Every row belongs to one group in each of 4 separate groupings. Each group adds its own fixed numbers to the row, and there is some noise. The rows also spread widely along 11 directions, which tell nothing about the answers.
(in the rows, 128 means zero)
Some rows, each with its group in each grouping after it:
[124 181 129 158 129 124 114 179 126 103 107 145  97 104 119 121 146 100
 124  96 136 106 118 152 131] -> P D H (1)
[116 184 108  84 249 133 148 135 189 158 151  92 165 167 167 116  97 124
 140 172 160 103  99 166 149] -> P F Z (2)
[145 106 107  76  54 117 156 131 116 133 163 144  92 125  70 166 144 202
 135 160  89 146 133 165 181] -> C M H (2)
[163 110 140 103 149 113 171 118 144 169 171  75 129 156 125 141 148 110
  94 107 130 142 128 102 125] -> C T W (0)
[123 172 130 131 128 128  86 167 116 145 118 129  99 108  94 111 200 115
 138 150 111 106 155 120 152] -> X D N (1)
[104 180 131 139 146 161 105 128 159 114 118 130 108 124 130 176 109 105
 102 157 123  98 175 150  59] -> X T Z (0)
[148 132 125 135 109 121 123 158 108 119 150 148 136 102 110  95 148 115
 158 112 121 125 114 119 138] -> X Y L (2)
[144 156 114  80 148 132 141 129 146 188 155  94 104 120 103 166 164 144
 139 166  94 135 130 128 170] -> P Y W (0)
[124 149 121 131 124 115 146 137 144 107 133 138 127 143 129 129 123 133
 119 141 139 113 140 152 120] -> C F N (2)
[146 113 126 114 112 138 167 106 109 131 142 106 130 143  72 160 192 113
 106 147  98 137 153  94 107] -> C M L (0)
[105 135 114 116 157 165  78 136 140  80 141 124 142 171 100 135 102 164
 103 222 152 106 186 146  98] -> P F H (2)
[123 136 160 155 116 132  57 159 115  89 128 161 118 123 132  84 130 133
  89 136 130 101 173 145 109] -> C M L (2)
[118 126 123 144  89 103 124 131 154 113 123  99  60 170 147 186 121 144
  52 149 131 128 187 150 125] -> X M Z (0)
[127 135 116 121 126 143 129 118 124 139 136 132 116 128 131 145 106 154
 122 132 122 117 118 138 139] -> P F Z (2)
[100 155 138 122 112  97 153 132 159 123 125 114 129 141 131 161 143  89
 135 168 149 106 185 139  65] -> P D Z (1)
[ 99 166 119 114 135 151 137 150 142  82 133 139 145 149  87 167 103 127
 138 169 137  98 154 171  62] -> P D N (1)
[122 115 122 103 137 121 164 101 135 155 152  85 137 172 144 151 120 133
 130 155 145 127 140 118 130] -> P F Z (1)
[118 180 107 121 188 185 180  75 112 119  82 138 169 201 130 107 193 175
 104 132 132 127  97 160 178] -> C D N (2)
[153 142 105  99 200 186 130 135 133 168 168  89 118 126  92 171  93 135
 109 106  98 133  73 112 131] -> X T W (0)
[127 186 166 149 150 162  57 128 122 167 117 140  90  89 163 117 128 137
  88 110  99  89 144 142 134] -> P F W (0)
[154 134 140 118 160 183 127 100  72 181 137 112 149 119  99 105 189 119
 137  96  99 135  93  65 154] -> X T W (1)
[143 135 108 131 132 128 149 157 124 121 144 116 130 124 112 123 139 108
 143 107 126 137  95 127 135] -> X D L (0)
[162 125 116  98 129 176 148 108 110 170 155 112  89 133  97 173 126 183
  91  90  79 135  96 137 167] -> X T H (0)
[123 204 135 110 157 165  93 123 122 168 112 160 122  74 106 106 189 134
 156 171  85  97 138 140 155] -> C F H (2)
[ 91 180  97 128 140 163 140 129 143  73  99 146 125 154 139 167  96 136
 143 157 151 119 132 182 118] -> P T Z (1)
[116 117 108  85 125 147 137 116 144 155 153  81 119 159  90 189 132 163
 116 202 112 136 172 131 116] -> P D H (0)
[133 154 124 144 145 146 129 147 124 103 135 126 143 130 122 111 132  95
 128 119 133 123 112 130 116] -> X M Z (0)
[126 177 120 132 144 117 154 137 140 106 102 130 134 127 126 111 205  93
 142 140 152 135 135 120 147] -> P T W (2)
[128 142 152  94 135 152  39 157 121 150 172 148 117 113 138  92  67 189
 139 163 114  97 138 180 158] -> C F W (1)
[ 95 169 122 166 130 117 101 172 137  75 115 145 139 139 172  83 110 112
 140 137 162 124 130 160 139] -> X M N (2)

New rows. What belongs after each?
[130 143 116 132  93 112 163 136 130 130 141 118 130 113 124 138 148 103
 163 139 123 146 136 130 127] -> C Y H (0)
[142 177 148 122 155 139 115 148 146 154 134 120 106 111 133 127 146 114
 107 109 111  99 137 144 128] -> P T N (0)
[109 171  97 131 124 123 138 156 125  98 120 134 129 121 113 121 150 101
 181 165 139 124 124 141 147] -> C F N (1)
[123  62 118 118  46 100 115 112 111 104 148 106 126 177 112 120 161 171
 121 219 153 154 213 102 143] -> C F H (2)
[129 159 122 140 187 163  82 156 123 144 147 108 147 136 150  82 114 126
 138 131 129 122 106 130 162] -> X Y N (0)
[136 104 141 151 109  99  94 142 119 143 134  99 109 156 171  87 154 146
  96 131 154 140 164 104 182] -> P Y H (2)
[ 91 124  73 131  79 155 165 105 118 101 123 114 128 137 145 184  87 145
 178 154 131 185 109 131 141] -> X T W (0)
[119 114  91 109 119 140 136 166 106 141 172 107 126 115 118 146  54 138
 188 116 114 147  65 135 165] -> P M N (1)
[108 159 129 151 117 121 144 107 129 159 122 104 127 115 156 140 154  84
 145 147 118 127 156  97 100] -> X F N (0)
[125  94 117 133  98  89 129 169 140 110 161 110 134 138 142 118  84 120
 143 128 168 136 128 129 116] -> P D Z (2)
[116 127 115 124 148 153 121 112 137 154 139  83 123 155 139 166 111 134
 110 164 126 130 154 111 118] -> P Y Z (0)
[123 143 124 104 168 119 142 121 149 164 145 104 160 165 183  92 126 148
 148 154 154 130 121 145 180] -> P Y Z (2)
[108 147 116 123 126 131 161 105 138 134 124 124 135 131 144 154 140 114
 143 147 124 135 144 120 106] -> X T L (2)
[117 129 141  77 124 137 118  99 128 175 160 115 134 149 138 137 118 179
 139 191 114 119 163 149 143] -> C F W (1)
[131 195 132 168 153 134 160 135 116  74  99 154 141 136 129 105 173  76
 119  87 155 109 105 135 109] -> X F W (1)
[127 150 123 151 116 129 133 122 107  94 101 149 128 130 122 108 186 119
 122 134 136 119 142 119 139] -> P F L (2)
[145 149 137 109 121 128 132 124 116 182 137 129 117 106 125 105 186 137
 145 115 100 127 122 114 176] -> X T N (2)
[185  93 133 101  96 122 130 184 117 112 200 138 134 125  83  93  98 154
 136  81 129 118  84 163 142] -> X D Z (0)
[128 162 102 124 153 169 137 108 119 143 118 138 107 126 107 158 133 152
 114 126 104 115  99 134 148] -> X F Z (2)
[132 165 116 102 153 127 169 104 153 127 109 119 116 191 134 131 196 168
  88 153 136 127 148 162 185] -> C T N (2)
[159 124 164  94 111 164 134  78  79 194 164 143 178 117 149  59 157 169
 170 114  93 120 103 131 170] -> X F Z (0)
[156 133 136 132 110 118 159 133 118 110 149 146 138 136 112 115 148 135
 115  94 132 129 116 133 129] -> X Y W (2)
[145 158 145  73 157 119 135 100 157 252 155  83 102 122 151 140 177 151
 124 161  82 116 150 132 185] -> C Y Z (0)
[111 116 145 103 119 144 113  67 126 201 143  91 128 147 159 146 138 158
 118 194 106 125 187 110 127] -> C F Z (0)
[114 183 128 107 179 150  96 155 144 140 130 115 127 118 115 128 149 105
 146 173 130 105 152 134 125] -> P T H (1)
[110 126 127 153 116 133 113 132 133 107 144 104 139 164 150 137 101 121
 112 157 145 129 175 125  90] -> X Y N (0)
[152 133 165 100 152 157 114  94 119 186 142 124 130 136 127 116 162 159
  92 118 104 101 146 117 137] -> P T Z (2)
[152 166 116 103 144 124 154 140 149 135 141 127 114 129 112 124 162 128
 131 138 123 112 113 162 166] -> C F Z (0)
[119 147 133 115 159 110 149 145 179 143 158  73 112 146 102 202 118  79
  81 163 122 105 182 117  46] -> P M N (0)
[125 140 141 151 104 133  62 145  96 189 132 108 101  67 146  94 163 105
 162 139  97 125 145  76 164] -> P F N (0)
[125 144 102 137  95 117 182 117 144  95 110 116  94 152 134 179 147 123
 105 124 140 157 137 145 135] -> C T W (0)
[133 154 118 138 158 187 118  99 114 117 106 123 111 159 103 155 158 148
  72 143 115 107 142 125 130] -> P F Z (0)
[128 156 149 153 146 135  72 161 138 131 130 115 108 112 178 101 108 107
 112 106 143 122 134 132 136] -> P T W (0)
[117 164 123 149 164 146 111 119 125 129 104 119 117 144 144 116 158 130
  98 144 139 116 143 119 150] -> P F H (2)
[115 148 117 118 144 162 116 154 128  90 147 138 123 147 104 158  64 150
 116 137 125 118 112 175 113] -> C M W (1)
[113 136 117 127 138 130 147 107 147 171 128  74  82 161 142 198 119 136
  69 138 100 136 150 124 132] -> C M N (0)
[144 139 112 121 156 120 138 158 148 138 144 112 108 123 134 130 114 116
 125  98 142 126  94 130 154] -> P T Z (2)
[134 158 118  49 115 152 158 129 120 178 170 153 168  65  78 126 149 150
 242 171  80 125 101 146 146] -> P T N (2)
[ 96 139  98 119 110 120  99 122 142 153 110 100  61 150 149 169 131 165
 120 196 125 133 168 143 189] -> C F Z (1)
[148 122 120 124 129 161 149 102 111 145 144 110 125 147 102 157 140 141
 104 121 105 131 124 114 128] -> C Y Z (0)
[161 106 134 105 133 106 145 129 146 207 164  53  70 126 120 182 151 114
  81 105 107 142 138  77 144] -> P T W (0)
[125 173 110 139 141 140 110 191 134  27 139 167 138 128  81 117  92 105
 143 141 162 102 116 178  90] -> C F W (1)
[ 91  93 131 175  86 185  71  89  77 109 107 116 129 191 174 119  96 193
  79 144 135 144 171 120 134] -> X D N (0)
[112 160 112 121 154 179 150 100 120  93 125 124 162 169 112 149 136 139
 118 168 126 138 130 142 110] -> X M W (0)
[134 138 155 153 138 155 114 101  98 136 123 128 116 144 132 130 131 128
  74  95 122 107 137 110 104] -> C F W (1)
[104 166 123 141 156 141 125 130 134 108 112 128 133 142 149 133 121 125
 109 138 141 128 127 141 128] -> P M W (2)
[107 137 127 136 121 110 110 131 146 145 133  86 117 131 159 135 140 105
 133 186 142 131 181 110 120] -> P F H (0)
